There are 10 hidden switches. A switch that is on adds its own fixed numbers to the row, and there is some noise. The rows also spread widely along 13 directions, which tell nothing about the answers.
Known rows, each followed by its switches (1 for on, 0 for off):
[  3  10  39 -26  25   1 -17 -19  22  26  35   9  12  26  33  23 -23 -26
  20  39  -5  12  -5 -14 -32   9 -16  -8   9  -7  -1  31  27  42   1  18
 -20  16 -15  22  43  -7 -43]
0 0 1 1 1 0 0 0 0 0
[  7 -12  12 -10  22 -17  17  12  15  -6  15   0  -5 -22   4   0  22   5
  50  21  17  19 -18   4 -11 -12 -36   2 -38 -31 -51 -13  12  39 -30 -12
  -1  37   7  -9  11   1  -8]
1 0 1 1 1 0 1 0 1 1
[ 13   6  -7 -27   0  39  16  22 -29  10  23 -14 -67 -18  53  14  -4 -61
  22  17 -19 -38 -61  61 -12   9  18   9  -2  40 -10 -22 -14 -18  36  -5
 -43   7 -55 -21 -15   7  19]
1 1 1 0 0 0 1 1 1 1
[-31   2   2  -8   7 -20  12  24   5   9  -7  22  13   5  54   3  22  -7
  13  -1  -4  -4 -22  20  20 -10 -21   6 -16 -12   7  19 -13 -15 -23   2
   3 -13  10  14  18   8  19]
0 0 0 1 0 1 0 1 0 0
[ 46  78   8  79   8  -8  18 -15  32  11 -36  42  -6 -79  25  33  18  51
  14 -45 -16  15 -65  59   1 -22 -10  22  26  51 -37 -58 -81 -19  57  -5
  26 -33  58  -3 -34  58  47]
0 1 0 0 1 0 0 1 1 0
[-16 -24 -20 -21   1  17  -8  21 -58  10  21 -15  -4  -5  30  -3  20 -47
   9 -29  21 -23  -6  40 -22   2  -7  -8  -5  -1  -9   1 -22 -17 -10   2
 -22  -5 -22  19 -23   2  13]
0 0 0 0 0 0 0 1 0 0
[ 14 -10  22  25 -16  14   1 -26   9   9 -24  30  -6   7 -21  13 -30  16
  25  14  -3  48  27 -15 -51 -17   0  11  28  16 -16  -6  17  43  -2  -8
  29  15  -5  33  29  35   8]
0 0 1 1 1 0 0 0 0 1
[-20 -30  -1  31 -20 -15   0   0   7 -25 -36   7  18  34  -7  -8   1  33
  -1   3 -28   3  45  -5  12 -22  10  -8   0 -11  32  25   1 -16 -34 -10
  22 -13  22  17  29   9  36]
0 0 0 1 0 1 0 0 0 0
[  1 -14  -1 -40 -13  28 -18  -9 -29 -17 -20  25 -24  19 -45 -16 -21 -21
   7  22   2 -12  10 -18  -2  11  29 -17  22   8  38  10  45 -10   2 -27
 -15 -17 -66  -9  19  -9  -6]
1 1 1 1 0 0 1 0 0 0
[-11   9 -14   7  16 -29 -67 -36 -17  16  11 -29  39  -3  38  20  22 -29
  -1 -41 -18 -26  18  70 -28 -27 -28 -36  32  48  25  50 -60  19   4  45
 -38 -51  24  10  24   3 -28]
1 0 0 0 1 0 0 0 1 1
[ 12 -36 -40 -16  -7  -8  15  36 -26 -13  12 -37 -27   5 -16   0  -6 -57
  15  17 -16  14  51  42 -34  -9  23   6 -45  -5 -34 -12  11  18 -32   1
 -39  22 -73 -34  22 -35  36]
0 0 1 1 1 0 1 0 0 1
[-34 -30 -59 -30   7   4  25  38 -30 -12 -19  18  26  -9  -6 -19  12   8
  -7 -33  55   8   8   8 -32  17 -36  23 -45 -38 -39   2  25  16 -46 -18
   9   4 -12  12 -10   9  34]
1 0 1 0 0 0 0 1 0 0
[ 29  19   6  40  12 -12 -24 -24   4  -6 -10   2  14   2  11  17  -1  11
  -3  -6 -24 -14   7  25  -6  -8  16 -25  24  24  35  19 -22 -19  23  14
 -18 -33  14  -4  15   2  17]
1 1 0 0 1 0 0 0 0 1
[ 27  51  36  27   5 -50 -41 -21  41 -27 -16  36  25 -13 -19  -7  41  37
  22   5 -49 -28  -4   6  93 -23  22 -44  11  17  72  -2 -39 -43  11 -10
  -5 -72  19 -45   0  -9   1]
0 0 0 0 1 0 0 0 0 0
[ -2  -6 -12 -11   6  35   0   7   9 -12   8 -15 -16   7  -6   4 -23 -11
  -5  18 -25 -30  -9   0 -12  18  11  12  -3  12   2 -10  10  12   9 -17
 -18   8 -25   4  -3   1 -14]
0 0 0 1 1 0 1 0 0 0
[ 56  31  -1 -12  41   5   8   3 -19 -21  17  14 -11  -3  21  10 -26  -7
 -19  14  23 -20 -15  15 -24  36  45 -30 -12  -3  14  -3  14 -30  35  10
 -47 -10 -61 -36  -4 -29  23]
1 0 1 0 1 0 0 0 0 0
[  6  27  16 -41  38   8 -30 -10  20 -13  26 -17   2   7  11  18 -21 -17
 -14  18 -22 -41 -28   1  -2  31 -12  -6  12   6  22  22  35  26  28   0
 -38 -15 -26 -23  14 -11 -53]
0 1 1 1 0 0 0 0 1 1
[-46 -49 -12 -11 -25  40 -34 -14 -20   4 -15   7  19  43 -29  -5  -9 -19
   2   4  -9  -5  39 -13 -24  -4  -5   3  22   4  25  44  17  27 -24 -22
  -3 -11  -4  42  21  21  -8]
0 0 0 1 1 0 1 1 1 0
[ -5  24 -16 -11   7  17   6 -10  17  -1 -23  21  -8 -17 -14   5  -2   4
  -1   6  -9 -18 -29   1  -9   7 -21   9   8  21 -17   5   5  23  16 -24
  -9 -14 -10 -12  -3  24 -11]
1 0 1 1 1 0 1 1 0 0
[-12  32 -20  25 -31 -51  36  40  55  16 -44  47  -4 -29  16   9  24  19
  42  -5 -41  49  -5  36  40 -43 -19  49 -35  11 -19 -29 -20   9 -29  -4
  30  -1  19  -8  48  22  55]
0 1 0 0 0 0 1 0 0 1
[-42 -47  19   0  17 -19  10  27  43 -29 -12 -45 -28  17  79   6 -50  19
  13  32 -44  -6 -26  25 -15 -15 -14 -13  12  20  -2  33 -33  14 -38  16
  -1  11  -3  28  44  28   6]
0 0 0 1 1 1 0 0 0 0
[-37 -48 -36 -18   5  10  27  33 -24   6  -5  -2  10  14  19  -6   6 -17
   1   3  26   4   0   1 -33   2 -28  16 -35 -37 -33  26  18   9 -37 -13
  -7  26  -4  27  12   5  27]
1 0 0 1 1 0 0 1 0 0
[-23 -13  14  10 -44  15  43  25  29  21 -26  -6 -61 -10  20   5  -4   4
  37  45 -50  10 -49  -5  18 -36  -8  34   6  18 -43 -28 -17  -1  -6 -35
  26  40  11  18  12  46  19]
0 0 0 1 1 0 0 0 0 0
[ 11  -6 -40  39  17  22  -4 -19 -22 -17 -29 -13  59  -3 -39   7   6  46
 -51 -46  33 -21  21  -6 -45  19 -21 -11  -4 -34 -23  39  11  -9  13 -14
   0  -5  56  17 -16   2  24]
1 1 1 0 1 0 0 0 0 0
[ 13  35 -16 -12  22  -4 -16 -11   3 -10  -1  -2  14  -7 -13  12   7 -10
 -32 -22  -3 -30  -3   2  -6  26  -3  -8  12  12  11  21  17   4  32  -1
 -31 -34 -18 -29 -11  -9 -16]
0 0 0 0 0 0 0 1 0 1
[-15   6 -48  31 -24   2   7  16  31   3   4 -42  -1 -30  -2   9  20   3
   5 -24 -63 -28  10  52  10 -20 -22  39 -27  34 -25 -43 -43  29  -6  -5
   1  -9  38  -7 -15  23   9]
0 0 0 0 0 0 0 0 0 0
[  7   1 -29 -10 -12  25  -3 -12 -17  -1  -5  -5   3 -13 -64  -4  17 -22
   1 -16   1  -6  24  -8 -32   6  -8  18  -9  -6 -46 -10  28  39   0 -28
 -11  12 -14  -9  -8  -7 -10]
0 0 1 1 1 1 1 0 0 1
[ -5  16  25 -46  36 -29  -8  -5  27  -4   4  -6 -32 -14  57   6 -31 -16
  25  33 -11  -2 -48  31 -21  -2 -17 -20  23  35 -11  15 -14  35  -2  21
 -36 -11 -47 -18  37   9 -36]
1 0 1 1 1 1 0 0 1 0

New rows, each followed by its switches (1 for on, 0 for off):
[ -1   6  27  37  -5  -4 -51 -55   6  20  -6  18  44  23 -10  19   6  10
  11 -14 -13  13  40  -5 -24 -25 -19 -23  44  21  23  36 -16  30   1  18
  10 -27  46  44  29  21 -31]
0 0 0 1 1 0 0 0 0 0
[ 28  33  34  19  16 -32  -3  -6   8  24  27  11  -5 -23  39  20  30 -18
  44  13 -10  11 -18  28  10 -27  -6 -10  -6   5 -17 -18 -33  -3   7  15
 -12   0   9  -6  11  -4  -4]
0 0 0 1 1 0 0 0 0 0
[ -5  17 -31  -6   9  10  -7   3  -1  -8  -6 -16  11  -7  -4  10  -5   1
 -25 -26   0 -26  -1  13 -19  15 -12   4  -1  10 -14   8  -4   9  14   0
 -13  -6   0   3  -7   5  -9]
0 0 0 0 0 0 1 0 0 0
[ 22 -27   8 -18  13  42 -11   4 -57  -9  33 -16  -1  22   2   8  -7 -23
  -4  10  29 -20   7   1 -37  21  32 -30 -11 -32  -2  16  17 -20   9  -6
 -32  28 -31  10  -9 -26  12]
0 0 1 0 1 0 1 0 1 0
[  5 -10 -10   9   1  22  18   1 -12   9  -3  18  11  -1 -24   1  10   6
  -1   4  30   9   6 -29 -30   4 -12  16 -16 -34 -29  -1  31   8  -3 -23
   8  29  14  26  -3   6   8]
1 0 0 1 1 0 0 0 0 0
[-13  33  -7 -23  47 -29   0  13  17  -2 -17  18  16 -11  57  13 -22   5
 -18   0  19 -10 -58  19 -13  14 -28  -8   7  -1   0  43  -4  -8  10  18
 -22 -19 -11   1  34   3  -8]
1 1 0 1 1 0 0 0 0 0
[ 10   4 -26  25   1  19  -8  -3 -11 -10  -2  -8 -16 -52 -22   0  24 -17
  30 -40 -17 -12  -2  55 -19 -13 -15  16   5  50 -29 -56 -46  25   5 -15
  -2 -22  -8  -7 -39  27   3]
0 0 0 1 1 0 1 1 0 1
[ 10  21  17  -6  15  12 -40 -25  -7   0  15  -8  23  20  10  18  10 -13
 -11   6 -18 -42  -6   2   9   8   5 -42  16   2  27  44  -5 -14  26   5
 -31 -20   6  -1   7 -17 -22]
0 0 1 0 1 0 1 0 0 0
[-14 -16 -40  74 -49  34  33 -17 -17  24 -59  -6  26  38 -20  33  -2  13
 -51 -19 -20  12  57  -9 -60 -23   2  22  15 -12 -41  63  -1  -8  15 -11
  13  24  62  47  24  25  68]
0 0 0 1 1 1 1 1 0 0
[  3   0 -43  21  -2  12  13   4  -8  11   4 -28  34  10 -25  20  33 -16
 -38 -10 -10 -27  27  -6 -13   7 -12  12 -34 -38 -33  30  16   1  14 -17
 -27   8  30  -9 -10 -21  19]
0 0 0 1 1 0 0 1 0 0
[ 10  31  30 -36  44 -39 -10  17  17  -2  42   8  -1 -16  51   9  19 -12
  30  19   3 -14 -41  21  30   5 -13 -14 -22 -13   9  -9  -6  -1  -5  16
 -28  -5 -19 -25   8 -18 -31]
0 0 0 1 0 0 0 0 1 0
[ 25  -5  -6  34  -5 -56   6   4 -38  -6 -25   6  -1 -10 -15   4  26 -15
  32 -21  20  53  63  38 -26 -41  12 -22  -4   1 -25   0 -26 -11 -28  24
   5   0 -18 -13  25 -14  52]
0 0 0 1 0 0 1 0 0 1
[ 33  30 -31  21  10  -3  -2  -9 -38  14  15  40  45 -20 -22   9  45 -19
   1 -45  35  15  44  28 -29   6  -8  17 -34 -15 -18 -21  12   9   4   4
  -3 -21  -2  -6 -18 -15  25]
0 0 1 1 0 0 0 1 0 1
[ -8  -3 -27  -3 -38  21  12   5 -26  -7 -47  15 -11   6 -45 -15  27   6
 -25   3 -13 -33  -2 -29  35  -9  13   6   7  -7  20  13  25 -43  11 -51
  10 -11   1 -10  -9  10  21]
1 0 0 1 0 0 0 0 0 1
[ 29 -22   7  46  -7 -13  -4  -5 -21  -3  10 -10   0 -20 -18   2  31   1
  42 -10   2  26  37  30 -22 -36   6  -8 -15  -5 -30 -38 -37   8 -19  -1
   6  12  20   5 -11   4  30]
0 0 0 1 1 0 0 0 1 0
[-10  13  -7 -23  14  -6   8   1  19   0  -7   2  12  18   4  20 -15  -2
 -23  17  -5  -2   1 -14 -18  19 -18  11  -9 -19 -16  40  39  31   6  -2
 -19   1 -12 -17  25   1  -7]
0 0 1 1 0 0 0 1 1 0
[-49 -30 -53  -8 -17 -23  49  58  11 -11 -50 -47 -33 -37   4 -10  18  -8
   2  -5 -27  -4 -33  28   7 -28 -46  31 -24  -4 -83   3 -26   7 -37 -33
   3  18   4 -22  -3  26  35]
0 0 0 1 1 0 0 1 0 1
[ -6 -11 -62   0   0  11  18  17 -23  -7 -24 -41 -24 -20 -25   8  -4 -31
 -25 -19  -6 -16  -2  34 -48   9  -6  10  -3  13 -54  10  -9   2   9 -12
 -45   5 -31 -27 -12  -4  31]
1 1 0 0 1 0 1 1 0 0
[-21  -9 -32   5 -13  -1   5  16  26  -6  -6   2  22  -8 -27  -6  12  15
   5 -14 -22   1  17   0   1  -1 -17  34 -28 -10 -22 -18   6  30 -28 -21
   4   0  14   4   7   5  11]
0 0 0 0 1 1 0 0 0 0
[ -7  -9 -14   9  34  -1  34  32  11  -1  15  -1  38   8  34  18  16  20
 -20   3  27  -7 -16 -13 -15  21 -28  18 -53 -70 -40  27  20   1 -11  -9
  -5  36  40  13  -1  -7  28]
0 0 0 1 1 0 0 1 1 0
[ 23   7 -12  55 -27  22  30   2 -25   5 -47  39   1 -16 -16   8   6  26
   4 -30  18  36  16   9 -37 -19  21  23   7   2 -35 -20 -16 -18   9 -15
  32  17  18  32  -3  26  70]
0 0 0 0 1 1 1 0 0 1
[ -1  18   9  46 -35  30   5 -21  35  26 -15 -18 -16  -9   6  32 -10  21
  -2   0 -56 -10 -24   8 -16 -17 -15  33  35  39 -18  -3 -13  20  38 -11
  20  16  59  29   3  53   1]
0 1 0 0 0 0 0 0 1 1
[-23 -10  -6 -20   3  16  -7   0 -15  12  11   1   3  18  50   8  -8 -18
   2  12  -1 -25 -13  21 -17   1 -15  -4  -3   7  18  21   4   5  -7  12
  -5  -6  -3  34  20  12  -8]
1 0 1 1 0 0 0 0 0 0
[  2 -25  18  15  23 -29  13  -2  -6 -33 -50  -9 -16   6  12   9 -20  36
  -9  15  24  11 -13  -9 -25  -9  -4 -45  31 -12 -17  54 -12 -20   0  -7
  -6   3   1 -10  13  17  28]
1 0 0 1 1 0 0 1 1 0
[ 20  -5   3   9  -6  -3   1   9 -14  -5   6 -16 -27  -3  19   6   2 -18
  10   4 -16  -6   7  27  -7  -8  25  -9   4  18  10 -17 -12 -18   7   3
 -14   2 -26  -8   0  -1  25]
0 0 0 0 0 0 0 0 0 1
[ 19  21  25  12  26  21 -32 -23  11 -15  18  12  20 -10   0   8   7  21
   3 -12  -3 -35 -27  -4  14  17  -8  -1  15   1  31  -9   8   0  25 -16
   4 -17  31   8 -16  11 -27]
0 1 0 1 0 0 0 0 1 1
[ 14  54  -1  -6  68 -77 -13  12  55 -36 -15 -19  25 -43  22  16   0  30
 -16 -20  -6 -10 -42  25  10  15 -41 -24   1   1 -23  30 -16  11  10  19
 -33 -32   5 -51  18 -13 -23]
0 1 0 0 1 0 0 0 0 1
[ 54  54  23  26  21 -45  49  -8   9  22 -24  41 -32 -26  45  38 -10   4
  14   3  37  67 -22  14 -61  -9  -9  -4  24  16 -54   6  -3   6  34  31
  -1  21 -17 -11  23  22  37]
1 0 0 0 0 0 0 1 0 1
[  5  13 -46  -3   1   7  33  28  -8  -9 -22 -38 -34 -38   5  12 -10 -25
 -17 -13 -26 -15 -27  46 -33   1  -5  21 -13  18 -68  -8 -12   3  15 -12
 -28  17 -31 -26   1  -1  31]
0 1 1 1 1 1 1 0 0 1
[ 18  -6  -4  31  -8  21  -3 -12 -23 -18 -19  -6   2   8  -8   4  -5   9
 -14  -7 -16 -21  23  11 -15  -5  30 -15  15   7  16   9  -8 -23  11 -14
  -2 -17  -2   7   2   3  34]
0 0 1 1 1 1 0 0 0 1
[ 24 -12  53  -6  -1  14 -42 -56 -14  -4  16  23 -23  23 -30  -3  -3 -21
  43  26  -6  -4  28 -23 -11  -1  20 -43  52  32  55  -2  19  13  12 -11
 -11 -28 -37   3  -2   7 -41]
1 0 0 1 0 0 0 1 0 0
[ 28  42  -5  23  -6  -4  37   6  35 -16 -31  -4 -23 -32 -14  17 -12  45
 -11   6 -24   3 -25   4  -1   3   5  19  -9  10 -42 -31  -3   6  30 -22
   9  10   9 -35 -10  20  25]
0 0 1 0 0 0 0 0 1 0
[-22   6  12 -53  25 -28 -26 -19 -30   7 -38  43   7   4   6  -6 -16 -11
   0 -12  66  33 -10 -20 -45   0 -33 -29  53   6   3  59  30  16  -9  14
   3 -20 -40  21  43  15 -33]
1 0 0 1 0 0 0 0 0 1
[ -4  -5 -23  22  -8  36 -13 -18 -21  15  -7 -32 -11 -25   8  21 -18 -17
  -1 -43   1   2  -1  41 -81  -8 -23  10  39  52 -44  -5 -36  41  19  11
  -1   6   9  43 -12  41 -11]
0 0 0 0 1 0 1 0 0 1
[  7 -45  19   9 -18  15  -5   0 -50 -17 -21  29  17  54 -36 -15   6   5
  -5  19  24   4  48 -48   2  -6  54 -31   1 -52  40  37  39 -53 -20 -29
   7   6 -16  23  15 -21  47]
0 0 0 1 1 1 0 0 0 0
[ 37  42  30  24  27  -8   4 -21   5  48  45  54  40 -51  30  19  57   9
  65 -22  47  34 -30  12 -28 -13 -60  20 -31 -22 -53 -48  -9  43   1   7
  24  25  65  37 -12  20 -17]
1 0 1 0 1 0 0 0 0 1
[-28 -15 -35   2 -28  23  18  23  -9 -18 -47  14  -4 -16 -18 -15   1  26
  -5 -20  -6 -10  -4   7  10  -9  -7  31 -11   5 -10 -22   2  -5 -19 -38
  41 -10   1  12  -6  37  30]
0 0 1 1 0 0 0 0 0 1
[ -1  31 -47 -30  24 -17  21  48  -5   3  21 -13 -11 -78  24  -1  36 -27
  16 -31  11 -10 -55  65   2   0 -34  42 -47   3 -74 -64 -37  19  -6  -8
 -25   0 -23 -31 -28  -4  -1]
0 0 0 1 1 0 0 0 1 0
[-24 -10  38  -8 -12  -4 -16  -4   7   7 -23  -2   5  41  34  16   0   1
   4  33 -27 -16 -22 -18  29 -15 -10 -36  26 -17  30  84  15 -32   2  -4
   1  10  28  21  49   6   0]
0 1 1 0 0 0 1 0 0 1
[ 38  62 -39  48 -33  -6  23 -29  29  32 -27  54  35  -9 -47  25  30  16
 -12 -11 -20  28  55  -3  -8 -14  -2  54 -30   4 -16 -22  33  32  25  -6
  18 -11  32 -16  23   7  34]
1 0 1 1 0 0 0 0 0 1
[  1  -5 -10  11   6  11  14  18   4   8  24 -17  10   5  18  17  11 -20
   8  18 -22 -14  -5  18  -6  -2 -10  14 -41 -28 -27   6   7   3  -6  -3
 -17  31  16   7  19 -19  18]
0 1 1 1 1 0 1 0 0 0
